There are 4 ways to turn a row about zero (a turn may also mirror it). The second row of each pair is the first, turned, with some noise. The first 36 pairs use one turn. New pairs use 3 turns, one after the other, and a turn may come again.
In the rows, zero is written as 128.
Known pairs, each followed by its turns in order:
[113 175 123 159 116 120 101 133]
[150  87 153 108 125 132 142  94] | q_429

[194 139 135 133 172  91  64 144]
[151  98 127  79 162 155 209 117] | q_114

[154 108 195 172 164 164 142 124]
[145  97 191 179 162 106 124 145] | q_520

[142 176 119 144 121 144 140 106]
[174 118 138 124  87 125 132 129] | q_520

[162 133  54 119 155 120 120 120]
[158 139 100  60 140  97 133 137] | q_520

[ 86 115 112 115 113 116 151 197]
[129 124  92 105 194 124 166 143] | q_429

[ 68 139 178 110 130 112 132  80]
[113 138 113 181 196 153 151 121] | q_92

[169 123 115  86 135 161 150  77]
[117 131 112 132 154  78  71 152] | q_92

[100 184  73 116 107 165 165 155]
[100  65 139 130 110  70 139  77] | q_92

[149 114 181  90 189 133 136  99]
[127 113 172 134 180 136 192 150] | q_520

[146 117  86 207 188 106 161 158]
[166  78 134  86 179 103  57 112] | q_520

[180 141 150 110 119 164  98 135]
[123 130 188 179 133 135 122 134] | q_429

[172  64 189  89 190  82 164 124]
[127 137 164 137 246 163 170 130] | q_520

[107 204 137 135 169 143 121 134]
[118 151  75 136  89 123 184 139] | q_114

[ 97 128 153 144 139 152 103  66]
[118 152 115 130 193 158 110  96] | q_92

[140 108  93 106 135 103  27  95]
[111 237 114 125 103 127 106 103] | q_92

[119 168  87 116  98 100 162 159]
[142 163 143 186 144  86 151 115] | q_114

[139  52 181 165 129  82 158 101]
[131 131 118  72 198 134  57 148] | q_114

[127 109 182  89 125 193 164 115]
[158  97 161 170 180 116  78 149] | q_92

[191 131  66 123 114 101 151 153]
[147 153 188 165 177 145 164 116] | q_114

[180 120 105  84 119 143 162 115]
[167 128 166 166 133 171 121 148] | q_114

[145 104 114  71 100 141 156 103]
[168 114 155 168 124 152  89 133] | q_114

[ 96  57 122 110  92 150 145  96]
[ 97 209 117  96 115 117 149 145] | q_429

[156 175 143 169  89 105 138 149]
[ 79  88 149 106  99 167 139 147] | q_92

[149  67 110  99  82 112 123 169]
[107 177 107 163 173  97 171 118] | q_429

[120 123 156  94 143  78 124 227]
[111  75  99 152 207  83 152 161] | q_429

[107 127 142 168 166 153 172 100]
[139 135 116  79 115 148  67 143] | q_429

[198 127  92 161 165 206 127 146]
[156 114 163  38 119  91  71 127] | q_92

[106 139 151 144  96 137  83 140]
[127 115 179 104 138 103 155 114] | q_429

[163 173 103 163  59 143 160 109]
[199 163 129 141  68 127 102 106] | q_520

[109 168 103 199 150 129 141 197]
[ 58 178 129 130 139  88 187 147] | q_114

[ 88 142 149 126  98 109 107 107]
[110 116  99 158  99 145 145 107] | q_520

[141 143  94 107 135 143  71 112]
[103 181 139 118 117 102 103  98] | q_92

[147 101 111  76 127 135 188 100]
[136 182 169  92 146 137 163  93] | q_520

[157  81 103 118 130  48 134 136]
[112 137  58 170 128  80 136 101] | q_429

[145 109 186 149 188 195  95 113]
[100  94 107  60  84 182 133 175] | q_114

New pairs. What belongs after each?
[167 121 103  91 143 125  95 152]
[157 109 161 136 159 109 150 161] | q_114 q_114 q_429

[120  81  98  96  94 141 191 106]
[127 113 102 156  71 149 101  65] | q_92 q_429 q_429

[133 121 109  98 123  86 116 153]
[102 139  83 128 109 133 155 127] | q_429 q_114 q_114

[117 134  88 126 174 126  90  88]
[157  88 161 161 124 157 126  87] | q_429 q_520 q_429

[130 142 108 152 129 138 146 118]
[120 134 116 105 111 116 119 152] | q_114 q_92 q_429

[132 157 137 164 113 132 106  95]
[139 102 104 176 131 137 144 129] | q_92 q_520 q_92

[123 158 147 149 119 140 123 156]
[115 114 135  89 128 125  96 127] | q_92 q_520 q_429

[106 135 101 124 173 111 118 100]
[103 152  97 166 126 134 131 157] | q_114 q_520 q_92

[136 135 114 125  86 134 140 149]
[119 125 130 106 125 135  91 101] | q_92 q_92 q_92

[112  84 148 133 111 138 111 110]
[124 152 157 123 102  96 120 128] | q_429 q_520 q_520

[174 122 120 129 179  70 135 147]
[167 131 157 185  85 141 133  99] | q_429 q_92 q_114

[133  81 231 139 151  72  94 112]
[190 187 131 114 172  68 196  97] | q_114 q_92 q_114

[125 176 133 172  67 114 147 147]
[153 179 175 116 115  73 113 147] | q_114 q_520 q_520

[ 92 159  94 155 128 151 105 128]
[139 174  92 164 139 120 113 125] | q_520 q_429 q_114

[ 77 106 105 146 167 149 137 118]
[143 139  94  83  95 156 106 145] | q_520 q_520 q_429

[106 164 113 166 172 161  95 139]
[122 108 174  77 128 117 174 148] | q_429 q_520 q_92

[129 133  98  84  99  75  96 147]
[137  78 148  93 129  94  81 146] | q_520 q_429 q_92

[111 103 160 110 145  90 118 129]
[162 132 135  86 139 133 157 135] | q_520 q_114 q_429

[149 162 122  84 198  85 144 160]
[117 119 106 151 167 141 199 188] | q_114 q_520 q_520

[ 95 124 145 176 134 109  80 140]
[176 155 126 129 101 106 105  89] | q_114 q_114 q_429

[ 97 144 156 132 108  81 186 112]
[149 133 153 135 158 150 180  72] | q_92 q_114 q_92

[165 169 139 125 129 123 114 130]
[ 83 131 120 120  92 139 130 121] | q_114 q_429 q_114

[136 138 171 163 114 121 166 110]
[141 103 158 141  85  97 114 118] | q_114 q_520 q_92

[121 119 110 167 105 133 171  67]
[106 145 158  77  95 125 170  90] | q_520 q_429 q_429

[131 140 139  68 121 110 137 107]
[122 127 161 101  89 103 157 121] | q_429 q_520 q_429

[118 137 150  78 149 169 130 116]
[141 105 110 137 129 112  91 180] | q_429 q_429 q_429

[175  91  86 112 116 132 144 112]
[126 109 136 167 173 147  85 120] | q_114 q_520 q_520

[169 182 193 125 149 174  83 141]
[ 94  87 112  57  90 114 187 108] | q_520 q_520 q_114

[153  74 112 117 106 145 139 144]
[105  87 140 145 150 120  87 114] | q_114 q_520 q_520

[ 68  87 139  78 180 145  96 130]
[154 113 128 101 134 151 200 198] | q_429 q_114 q_92

[127 152 126 133 157 163 113 145]
[127 172 118 124 126 105 114 107] | q_114 q_92 q_429

[131 153 140 153 148 167 114  99]
[123 126 189 125 104 134 130 123] | q_114 q_429 q_520

[124 162 114 120 130 108 145 131]
[135 116 142 134 120  93 138 111] | q_520 q_92 q_429

[157 145  90  92 143 124 101 129]
[104 130 173 148 155 121 156 125] | q_429 q_114 q_92

[ 86 103 143 105 127  81 164 184]
[146 173 125 183 154  71 130 118] | q_429 q_520 q_92

[162 117 131  94 124 149 141 122]
[119 131 114 119 102 168 126 106] | q_429 q_114 q_520

[101 143 147 101  94 124 114  69]
[189  99 169 131 134 148 132 131] | q_92 q_429 q_114

[184 136 120 112 124 148 105 104]
[122 143 110 121  95 174 159 143] | q_429 q_114 q_520

[127  95 144 105 141  87 129 141]
[105 105 128  96 165 139 140 138] | q_114 q_520 q_520

[125 162 174 145  72 142 134 112]
[160 152 144  94  81 113  90 155] | q_114 q_520 q_520

[152 155 138 102 104 127 125 153]
[131 131 145 129 131 126  82 155] | q_520 q_429 q_429

[168 119 202 150 115 123 103  88]
[111  71 177 135 116  78 164 130] | q_114 q_520 q_92

[106  21  73 184 111  76 162 122]
[243 110 171 117 106  65 134  78] | q_429 q_114 q_520

[108 103  88 179 144 147 131 126]
[ 96 168 151  86 114 125  99 127] | q_429 q_429 q_114

[ 84 161 128 132 184 124 134 150]
[132  81 110  68 119 130 128 145] | q_520 q_520 q_429

